The rows of a group lie close to one hidden flat surface of 11 dimensions, which may be shifted away from zero. Surfaces can cross.
In the rows, 128 means zero.
Some rows, each with its group after it:
[132 133 170 164 123 148 119  90 137 150 115  72 147 142 119 127 123 152
  88 150  86] => k343
[163 136 103  86  88 124 121 120 136 103  89 122 122  95 174 131 154 144
 129 110  80] => k793
[126  83 109 137 156  56 106 119 161 169 137 145 169 168  98 175 172 128
 148 144 172] => k823
[107  97 124  90 122 144 145 114  45 132 107 155 165  50 121 101 117 125
 132 165 143] => k793
[110 165 115 113 104 134 121  80  99 118  86 211 155  93 130  79 188 139
 112 128 116] => k343
[ 98 145 149 162 129 117  99 108 135 139  89 136  92 108 131 157 132 136
 127 135 141] => k343
[117 138  78 135 101  78  99 113 128 105  72 211  98 104 155 186 173 127
 158 103 159] => k753
[103 110 135  63 139 142 169 141 124 175 174 143 155 128 109  76 124 119
 134 173 107] => k452
[137 172 168 186 140 171 123 148 126 111 163 117  99 141 114 100  97 158
 125 116 116] => k753
[145  99 106 106 134 120 165 170  96 142 147 108 111 124 140 150  99  99
 174 165 145] => k823
[113  69 108 109 116 153 121 202 103 136 142 146  90 183 110 157 105 110
 154 161 158] => k793
[ 86 170 107 105 113 102 122  60 135  84  76 201 156  57 144  96 177  90
  98  73 142] => k793
[158 123 122 120 123 151 147 128  79 165 119  79 112  87 155 132 104 180
 150 170  98] => k793
[114 165 101 171  96 159 148  96  96  93 132 110 141  82 156 103 118 108
 116  82 119] => k823
[150 147 128 146 145 122  79 106 188  90 119 107 135 140 131 129 145 160
  85  46 128] => k343
[143 168 123 130 129 123 153  75 133  97  92 180 119 176 142 160 127 126
  75 118 105] => k753
[100 143 141  97 121 162 124 130 144 125 156  97 132  53 143  66 111 140
 123  84  96] => k823
[153 161 137 117 145  97 143  83 144 127 107 142 158 130 133 109 165 124
 107 133 118] => k452
[125 139 155 153 119 155  86  81 120 140  85  87 130  74 138 121 126 199
  90 117  96] => k753
[134 105  80 151 140 108 151 101 127 138 125  78 140 165 141 178 117  92
 112 111 159] => k753
[148 121 152 147 189 119 113 119 130 135 145  83 162 110  98 108 114 157
 113 111 161] => k452
[112 113 149  98 145 139 145 151 107 147 138 156 107 129 113 133  98 132
 138 174 131] => k823
[115 135  99 115 132 114 160  92  85 157 101 154 144 124 129 110 161  98
 131 167 157] => k793
[134 158  76 106 115 115 156 101 103 133 104 165 118 103 162 121 159 124
 143 131 129] => k753
[145 167 155 156 139 135 140 155 139 139 179 123 133 131 113  75 138 146
 161 140 112] => k753
[144 119  94 116 132 110 139 132 123 138 147 140 154 129 127 121 152 136
 150 126 139] => k343
[ 88 106  71  84 105 117 141 132 140 104 165 116 160  24 162 109 113 100
 153  45 130] => k823
[135 144 169 196 182  83  93 122 112 101 141 191 179  87  68 123 145 155
 154 121 193] => k343
[118 134  89 154 139 152 165 150  51 123 150 154 116 130 122 113 111 101
 159 140 186] => k793
[131 103 111 130 135  96 123 135 166 143 133 112 105 161 136 198 111 134
 135 121 129] => k343
[124 102  91  83 188 105 186 165 161 167 201  71 128 177 120 112 104  58
 144 120 183] => k452
[129 146 137 120 119 127 123 138 140 128 119 137 102 129 137 120 139 127
 137 136 116] => k452
[141 101 118 179 123 113 120 116 128 120 146 146 166 181 103 185 123 148
 120 122 132] => k343
[172  77 143  92 161 108 106 129 122 130  98 142 167 184  90 148 148 146
  99 163 151] => k753
[ 59 154 139 198 131 151  59  40 126  83  75 187 153 110  97 128 142 156
  38  49 165] => k823
[178  90 106  73 130 128  92 168 115  63 117 164 168 118 116 105 158 143
 128  90 152] => k452
[126 171 101 163  76 182 105 124  79 140  80  66  95 105 166  38 195  99
 143 142 140] => k343
[ 91 117 119 158 142 134 124  93  99 194 103  83 103 103 135 153 111 148
 126 156 153] => k793
[135 140 139 104 116  93 151 126 144 109 136 151 154  91 138 120 138  99
 151 130 103] => k452
[153 202 144 110 172  83 178 123 131 137 135 144 109  81 147  87 142 110
 172 152 136] => k452
[ 97 176 159  94 115 146 136 119 143 102 124 223  98  88 134 112 110 160
 114 114  79] => k753
[142 102  91  82 119 108 156 122  86 163 121  94 172  62 151  95 159 107
 167 165 134] => k753
[185  98 125 137 102 138 117 179  62  89  95 125 131 146 125 126 151  97
 164 176 159] => k343
[176 161 243 121 173 128 137 180  96  70 122 158 122  78  98  87  92 113
 154 180 137] => k452
[125 151 131 164 161 100 171  99 133 210 173  78 149 134 123 116 134 131
 156 176 126] => k823
[105 112 184 139 102 175 162 128  75 110 125 101 142  94 122 119  68  81
 113 175 102] => k343
[132 122 142 142 162  69 195  84 106 149 145 150 180 113 117 182  95 105
 143 174 132] => k823
[136 149 131 148 136  98 154 102 119 123 152 161 168  81 126 132 122 151
 151 122 114] => k823
[122  89 113 136 111 118 118 120 137 121 108  80 151 151 132 146 144  72
 111 119 147] => k823
[127 165 101 126 141 108 177  98 170 152 168 106 138 149 147 109 136 106
 123 105 108] => k753
[174 114 173 161 146 120 119 131 144 186 183  78 202 164  83  90 158 180
 143 184  92] => k452
[100 103 137 124 121 185 113 144  91 147 111  57 119 118 124  73 123  99
 110 147 154] => k793
[141 145 162 158 150 126  95 132 137 128 109  62 109  96 131 111 127 134
 132 122 147] => k343
[154 142 170 102 164 148 172 165  89 125 147 161  99 139 112 118  79 139
 143 185 125] => k823
[119 129  95 183 100 158 143 197  78  47 180 202 102 119 126 165  64 118
 178  78 160] => k793
[133 163 120  86 151 158 117  99 129 158  93  38 114  76 160  29 165 131
 100 113 137] => k793
[103 121 109 150 115 150 157 144 154 136 182  88  97 160 145 169  68 113
 128  99 105] => k753
[120 156 150 163 127 147 144 121  45 131 128 156 145  46 119  84 125 147
 167 170 140] => k753
[151 194 153 152 149  96 115 106 158 142 101 141  93 120 140 123 159 159
 141 138 118] => k452
[ 88 132 120 126 137 145 137 135 139 132 163  88 113  78 141 108  93 116
 134  85 138] => k343
[ 92 118  60  73 114 110 149 114 150 132 141 141 137  86 160 123 139 102
 134  75 131] => k452
[139 124 106 126  80 144 135 133 153 112 115  78 124 190 158 120 158  60
 106 120 104] => k452
[102 103 120 116 141 112  71 153 170 186 119 158  86 178 102 150 162 169
 138 146 154] => k823
[142  88  94 114 157 112 146 122  69 135 119 133 163 116 114 143 124 124
 136 147 182] => k793
[110 150 187 201 130 161 113 107 113 121 124  90 134 127 106 106 110 121
 102 142 126] => k793

New rows. What belongs after each?
[114 171  76 106 164 169 165 126 109 172 173 139  91 134 137  66 117 169
 128 110 145] => k753
[ 65 155 130 122 140 123 162  84 129 167 154 176 134  82 120 122 105 145
 127 130 111] => k823
[126 145 171 121 152 116 103 154 112 107 120 187 103  48 114 126 106 174
 162 132 138] => k452
[152 175 131  92 141  88 174 113 148 121 123 151 132 126 147 100 159  86
 139 142 117] => k452
[128 132  89 115  85 189 118 132  90  88 118 108 130  95 155  68 139 121
 109  81 121] => k343
[ 74 115 127 124 144 107 148 117 160  91 143 122 130 101 132 165  75  58
 107  69 157] => k753
[ 97 146  97 194 130 100 157 106 134 174 182 146 137 139 122 162 123 140
 164 128 133] => k753
[140 191 104 179 124 145 150 135 102  71 114 167  68 147 156 140 113  95
 133  93 162] => k753
[164 163 111 146  95 158 155 121 118 142 113  56 118 182 162  74 176  82
 119 156 103] => k452
[157 133 154 133 133 138 137 111 120 102 104 158 127 187 117 163 112 139
  84 145 112] => k753
[ 99  64  94  94  58 113 117 112 176 150 128 169 173 216 120 178 171 113
  99 138  71] => k452
[109 129 106 134 165 183 133 120 128 196 176 104 100 170 113 114  90 217
 100 118 120] => k753
[133 150 160 147 127 101 161 109 135 119 159 158 165 104 121 141 109 133
 142 142  86] => k793
[158 131 158 121  85 128 156 157 101 110 147 132 165 103 133  92 143 101
 173 178  80] => k452
[180  68 102  97 133 135  89 146  97  94  82  87 145 133 130 146 137 141
 109 114 159] => k793
[123 107 116 134 142 147 100 130  73  87  91 162 138 127 104 118 136 111
 106 115 197] => k793
[ 85 110 112  88 126  98 137 109 154 121 126 180 130 110 131 174 111 111
 118 103 125] => k753
[136 136 141 148 115 106 117 122 186 133 132  87 127 163 137 142 147 109
 121 117 101] => k452
[135  94  93 128 134 157  86 119 113 128 112 110 144 147 118 121 145 166
  92  95 158] => k452
[175 154 103 124 133 145 116 120 124 122 102  87 123 154 145  77 177 136
 112 111 135] => k452
[ 94  62 115 127  85 141  88 146 133 155 126  67 151 126 122 118 153 102
 136 134 135] => k823
[153 108  51 140 126 138 135 114  59 112 123 104 170  93 144 112 146 131
 137  97 178] => k452
[148 160  85 122 191  95 154 133 156 134 174 148 141 165 114  92 156 116
 139  87 186] => k823
[138 190  97 164 173 108 143 106 138 144 158 147 113 122 133 112 138 163
 148  94 155] => k823
[144 157  96  93 142 177 137 162  87 128 112 110  68 131 151  58 142 119
 133 129 163] => k452
[137 155 154  90  80 138  82 157 197  99 112 128  86  95 164 110 146 159
 133  94  53] => k753
[ 96 103 131 124 110 130 126 124 112 126 151 138 174  60 117 115 116 133
 142 117 117] => k823
[135 166 118 193 112 116 172  78  78 119 116 155 155 135 132 138 143  95
 134 157 133] => k793
[150 134 119 156  92  74 134 131 162 158 151 172 143 166 129 172 173 149
 179 165  80] => k753
[ 74  77  93  96  69 148 111 152 158 134 148 124 122 130 142 145 122 108
 129  98  96] => k452
[101 131 163 126 119 161 135 114 129 136 113 106 113 157 124 116 112  95
  85 152 111] => k452
[144 145  86 100 138 119 141 120 157 125 124 131 107 174 150 133 147 120
 110  98 133] => k753
[128 101  84 147 174 125 119 151  96 143 143 118 121 151 106 134 124 124
 145 116 220] => k753
[ 82 129 108 110 164 147 157 141 102 165 149 164  94 154 108 114 105 111
 129 149 181] => k823
[107  87  61 121  36 122 141 102  75  77  78 166 159  97 167 180 144  65
 134 117 118] => k793
[110 116 129  75 133 118 136 169 198  91 165 164 117 176 119 132 112  80
 114  83 124] => k343
[124 124 131  67 142 118 132 135 152 132 134 146 126  98 133 110 123 142
 128 117 117] => k343
[ 81 140 170 173 128 149  63 126 188 135 113  86  75 135 122 138 114 143
  95  92 127] => k793
[122 128 109  78 156 119 145 160 168 153 187  84 132  93 137  76 126 116
 157  99 136] => k452
[166 129 154 151 160 129 132 144  76  74  92 144 120 136 114 144 108  97
 122 145 186] => k452
[160 103 170 157 154 136 116 165 154 109 182  53 150 127 110 143  73 150
 130 101 117] => k793
[122  95 149 107 109 177 114 140 109 114 129 150 138 141 108 126  98 167
  93 138  93] => k343
[123 136 123 180 126 133 157  80 107 158 138 117 143 143 128 162 103 152
 114 145 110] => k753
[174 162 112 190  94 136 146 107 113 119 112  86 111 162 164 154 133 132
 131 135  95] => k753
[134 122 128 114 125 130 134 135 123  98 112 119 116 112 145 146 107 108
 121 115 128] => k823
[106 107 121 184 102 160  60 149 118 108  92 139  72 151 123 183 113 162
 118 102 154] => k343
[191 160 107 128  98 106 104 151 135 128 120 161 121 130 149 103 206 172
 184 145 102] => k452
[170 113 200 128 183 122  91 129 184  94 133  64 147 124 108 149  80 175
  80  88 108] => k343
[104 141  96 125 116 142 133 101 156 168 120  91 101 165 151 115 148 113
 104 120 118] => k452
[129 154 120 168 134  97 113 107 177 134 119  86 114 145 144 143 152 104
 122  95 143] => k343
[147 138 124  67 134  95 116 143 135 125  83 166 101 106 143 117 173 121
 153 147 142] => k343
[143  76 120 118 106 149 109 113  86 100  93 165 184 174 101 140 145 132
  83 143 130] => k452
[114 123 153  87 111 116 135 110 170  99 131 125 173 100 134 109 129  92
 102 104  86] => k452
[168 106 156 130 159  69 139 149 164  74 155 112 185 126 109 154 115  78
 143 104 151] => k452
[179 164 159 153  74 129 121 138 161  93 112  71 134 141 159  94 172  92
 135 133  70] => k452
[143 148 155 134 158 153 110 134 108 114  85 137  81 160 119 121 124 130
  98 144 160] => k452
[121 139 145 152  99 168 114 152  81  72 108 191 116 140 113 110 126 108
 124 131 144] => k793
[140 107 104  56 105 143 149 153  74 128 104 185 114 104 143 123 128 141
 148 171 114] => k753
[141  73 182  86 130 161  47 192 138  87 139 150 156  89  84  99 115 200
 123 103 116] => k452
[ 86  61 160 180 158 102  52 127 186 153 170  98 164  97  74 202  84 208
 120  75 143] => k452
[115 116 145 153 123 124 145  98 110 163 123  96 148 126 122 142 122 118
 124 169 119] => k793
[157 142 110 136 157  97  91 123 146 118 109 107 125  89 139 129 152 163
 138  80 160] => k343
[128 131  63 110 127 101 139 142 133 150 144 144 114 122 151 134 153 130
 170 112 153] => k452
[116 131 135 146 104 170 108  94 118 164 100 101 129 168 123 104 152 155
  86 155  98] => k452
[ 93 112 136 152 108 139 120  97 119 154 111 147 134 144 116 159 123 143
 104 155 110] => k452
[137 166 112  47 185 111 118 165 197 159 128 168  46 180 133  94 163 145
 132 118 153] => k452
[135 143 138  68 102 199  82 152  92  92  65 126  65  40 165  73 119 181
 112 109 102] => k753
[130 148 156 159 151  93 153  82 108 112 137 212 189 115  93 150 123 151
 122 142 126] => k823
[ 95 116  62 120 128  79 168  84 149 128 144 112 174 117 149 145 140  51
 124  78 157] => k823
[ 79 107 137  94 216 108 145 110 147 167 171 117 176 124  77  84 114  99
 100 112 199] => k823
[110 108 186 197 123 132 104 134 115  92  97  98  97 121 120 210  60 103
 116 137 143] => k343
[159 157 171 130 185 119 161 159 141 126 168  59 127 106 122  79 104  91
 151 134 154] => k452
[137 126 127 187 148 143 114 119 149 131 177  62 165 143 109 116 115 155
 113  81 133] => k343
